The same things were measured in two ways. Each way mixes the same 5 hidden numbers, adds some noise and spreads widely along 2 directions of its own, which tell nothing about the thing.
Some things both ways: the first way, then the second way.
[  5   1  13 -10   0  -2  -1  -6   3   1  17   3   5]
[  7   9  11   5 -16  -2  -2   1   0  -1  -1  -9  -5  -1   3  -9  -6  -8
   2]

[ -6 -15  11   1   5  -9  -3   9  -9   4   0  -8   7]
[ -6  -1   8   2   5  -3  10   2  14   0   3  -9  13  -6   1  -2 -11 -11
  -3]

[  5   9  13 -10   4  -2  -5  -2  10   1   8  -4   4]
[ 11   3  13  -8  -8  -5  -8   4   2 -17   2   6   3  -6   1  -7  -2  12
  -8]

[-5  5 -8 19  6  2  3 -4 14 -8  1 12 -6]
[  8   4   2  12  -9  -4 -15  14  -4  -2   9   2   9   5  -7  17   1   1
  -2]

[  2  -8  16 -12  -5  -7  -5   2  -6   5  10  -5   8]
[  3   0  16 -12  -1   5   8   2   6 -12  -1   3   6  -1   2 -14  -8  11
 -11]

[ 1  1 -3 23 -2 -1  9 -2  3 -8 -8  2  3]
[  5   0  -1  12  -1  -2 -16  16  -3  -1  12   3  11  -2  -8  16  -2  -9
   2]

[-10 -13   9 -12  18 -20  -5  13   8  10  20   9   5]
[ -2  13  22   8 -13  10  11  -6   2   1   0   0  -1   6   7 -12  -4  10
   1]

[-5 -5  6  7  1  0  3 -2 -5 -3  4 -2 12]
[-1 -1  8  6  1 -9  1  7  9 -4  6 -4 13 -4 -3  5 -5 -6 -5]

[ -1 -16   1  20   0  -8  -5   3  -6  -4  -7  -1  -4]
[ -9  -4   4   4   9  -3  -4  13   7   0   7  -4  19  -3  -7  12  -8 -17
  -5]

[  7  -4   4 -10 -19   3   0 -14  -8   1   8  -2   6]
[  2  -2   9 -15  -5  -5  -5  10   3  -8  -3 -10   4   0  -5  -6  -8  -5
 -10]

[  5 -17  26  13  13 -26 -13   7  -2  -2  15  -1   7]
[  1  10  21  -5   0  18  -3   2  -2 -13   9  19   2  -7   5 -14  -3   8
  -2]

[-13  -8  -3  16  15 -10   4  14   6  -1   1   4   0]
[-4  4  8 17  2  5  3  6  2  2 12  8 17  5 -6 12 -3  8 -1]

[-13  16  -5 -17   2  16  15  16   5  13  -7 -11   9]
[ 11  -1   1  16  -4 -19  10   1  15   1   2 -15  18   1  -5  10  -5   9
  -4]

[ -4 -15 -11 -12 -16  -8   4  -3  -6   9  17   9   4]
[ -6   3  16  -4 -13   8   4   5  -3   3  -6  -8   0  14  -4  -4  -7  -1
  -7]

Other things, the second way, with their names:
(94): [19  7 -2 20  1 -4 -7  8  0 -2 19  7 12 -9 -5 15 -2  1  7]
(43): [ -9  -5   4   6  13  -2   8   9  12   2   5  -4  22  -1  -8   9 -10  -8
  -3]
(357): [ -1  -1   8  -4   2  13  13   7   2   3   0   0  12  11 -11   0 -11  11
  -7]
(25): [  4   1  -3   8   8   4 -11  17  -3   1  15   2  13  -4 -10  15  -6 -17
   3]
(306): [ -1   2  17 -19  -1  12  -8   9  -6 -12   0   7  -3  -3   0 -14  -6  -6
  -8]
(64): [ -1   5  11   2  -2  -5  -7   8   6  -6   3  -6   5 -10   2  -2  -5 -19
  -2]
(327): [ -6  -2   0  10   8  -4 -15  19   1  -1  14   0  18  -7  -7  18  -5 -25
  -1]
(347): [  5  -1   6 -12   3  -1   6   7   8  -7  -1  -6   9  -4  -4  -7 -13  -2
  -7]
(70): [  4   1   4   9 -14  -5 -14  14  -6   4   4  -3   8  15 -10  17   0  -1
  -5]
(125): [ 15  15  15   7 -19  -2   6  -6   2  -3   1  -2  -4  -2   8 -13  -2  12
   2]
(232): [ -6  -1   5   5   8   1   5   7   9   1   3  -9  14  -6  -4   3 -12 -14
  -2]
(86): [-2  4 15  2 -2 12 11  1  1  3  0  2  6 11 -2 -4 -8 12 -4]
(413): [  2   1   4  -3  -5   1  -2  10   0   4   0 -12   0   1  -5  -1  -9 -20
   0]
(264): [ 16   0  -3   1 -15 -12  -5   9   0   6  -3 -16   1   8 -11   8  -6  -5
  -3]
(355): [ 19   8  13  -3  -3   2  14  -6   9 -10   3   1   3 -10   4 -17  -8  16
  -1]
(186): [ 12   2  13 -16 -17  -2  -1   2  -2  -8  -8  -9  -5   4   0 -14  -6   6
 -11]
(456): [13  6 -2 19 -5 -5 -5  9 -1  0 12  2 13  0 -6 15  1  3  4]
(35): [-3  2 11  3  3 -1  4  5  7 -3  6 -2 11 -5  0 -2 -8 -5 -2]
(407): [ 12   3   6  11  -5 -16  12  -3  17  -7   4  -9  17  -6   2   0  -4  16
  -6]
(312): [ 16   1   1  -4 -12  -3   1   7   0   3  -4 -14   0   7 -10   0  -9  -1
  -3]
(438): [ -3  -1   4  11   2 -12   0   7  12   0   6  -9  18  -2  -3  12  -4  -7
  -4]
(116): [ 15  -2   1 -15   1  -7 -13  13   0 -12   3  -6   1 -15  -2  -5  -9 -16
  -3]
(270): [  0  -2   2   6   9   2  13   6  11   9   3 -11  15   0  -7   4 -15 -13
   1]
(308): [ -1  -4   3  -1  -2 -10  -3  13   5   0   0 -13  11   0  -7   8  -6 -13
  -7]
(282): [ 3  1  3 18 12 -5  8  5 11 -2 15  6 26 -5 -5 17 -5  7 -1]
(258): [-5  9 18  7 -8  4  2  1  3 -4  3  4  5  1  6 -4 -2  3 -4]
(100): [ -4  -4   7 -11  -9 -12 -13  14   3  -3  -7 -14   6   6  -7   5  -4 -12
 -13]
(58): [ 14  -1  -1   0 -15 -16 -11  12  -1   1  -1 -13   3   5  -7   9  -3  -4
  -7]
(428): [-7  0  8 12  6  0 14  1 13  0  7 -3 21  0 -1  7 -7  3 -4]
(228): [ 16  -4  -8  -2   4  -5   5  11   6   7   3 -20   8  -5 -11   4 -16 -20
   5]
(250): [ 19   7   4  -2 -22 -14 -17   9  -5  -4  -2 -13  -9   0  -3  -1  -1 -10
  -2]
(274): [ 16  12  13   7 -10  -2  -4   2   2 -11  10   7   2 -12   7  -5   0   6
   2]
(255): [  5   4  13 -15 -18   4 -10  10  -7  -3  -7  -4  -7  12  -4  -8  -5  -1
 -11]
(142): [ 16   2   2   6   4 -11  -7   8   6 -14  13   7  15 -15  -2  10  -1  10
  -1]
(63): [ 22   8   4  -8 -17  -1  -4   7  -6   6  -6 -18 -14   2  -3 -13 -11 -17
   4]
(369): [24  7  3  8 -2  1  6  1  2 -6  9  6  7 -6 -2 -2 -6 20  4]
(128): [ 1  2 10 -7 -4  2 -9 11 -1 -5  3 -1  3 -1 -4 -2 -5 -9 -4]

Some of these things the first way, each followed by its name:
[-11  17   8 -23   4  11  15  11   2  10  -4 -15  17]
(407)
[  6   0 -14 -14 -21  -1   4  -9   8   1   6   8  -9]
(100)
[  5  -3  -6 -17 -14  -8  -5  -8  11   2  15  14 -13]
(255)
[  5 -13   3  35   1  -9  -5  -7  -4 -12  -5   2  -2]
(327)
[ -9 -14 -13  -1 -12  -4  12   9 -10  12  -3  -4   9]
(357)
[ -6   6 -19   3  -9   0  13  -3  16   2   2  16  -7]
(70)
[ -4  10  15   1  14   5   7   8  -1   4  -7 -15  16]
(369)
[ 2  5 26  5 17 -9 -4  0  7 -5 11 -4 10]
(274)
[  7 -10   9   9  -7  -5  -8 -10  -6  -7   8   6   4]
(128)
[  5 -10  15   6   0  -8  -6  -5  -5  -4  10  -1   6]
(64)
[ 12 -15  14   3  -8 -22 -11  -4  -5  -2   9  -1   0]
(306)
[  3  15  -6 -11  -9  14   3  -9  14  -4  -1   4  -8]
(58)
[ -5 -10   9   2  16 -21  -8   9   8   2  14   7   1]
(258)
[  9   3  12 -16 -16   5  -5 -14  -4  -3   7  -5   3]
(63)
[-7  5  1 18 13  3  8  4 10 -6 -5  0  6]
(456)
[  1  -9   4  35   1  -6   1   0  -7 -12  -9  -3   2]
(25)
[ 19  -9  29   8  -3   7 -17 -24 -10 -16   1 -10   3]
(116)
[ -4   7  14 -21   6  -2   7   4   5   9  18  -2  15]
(125)
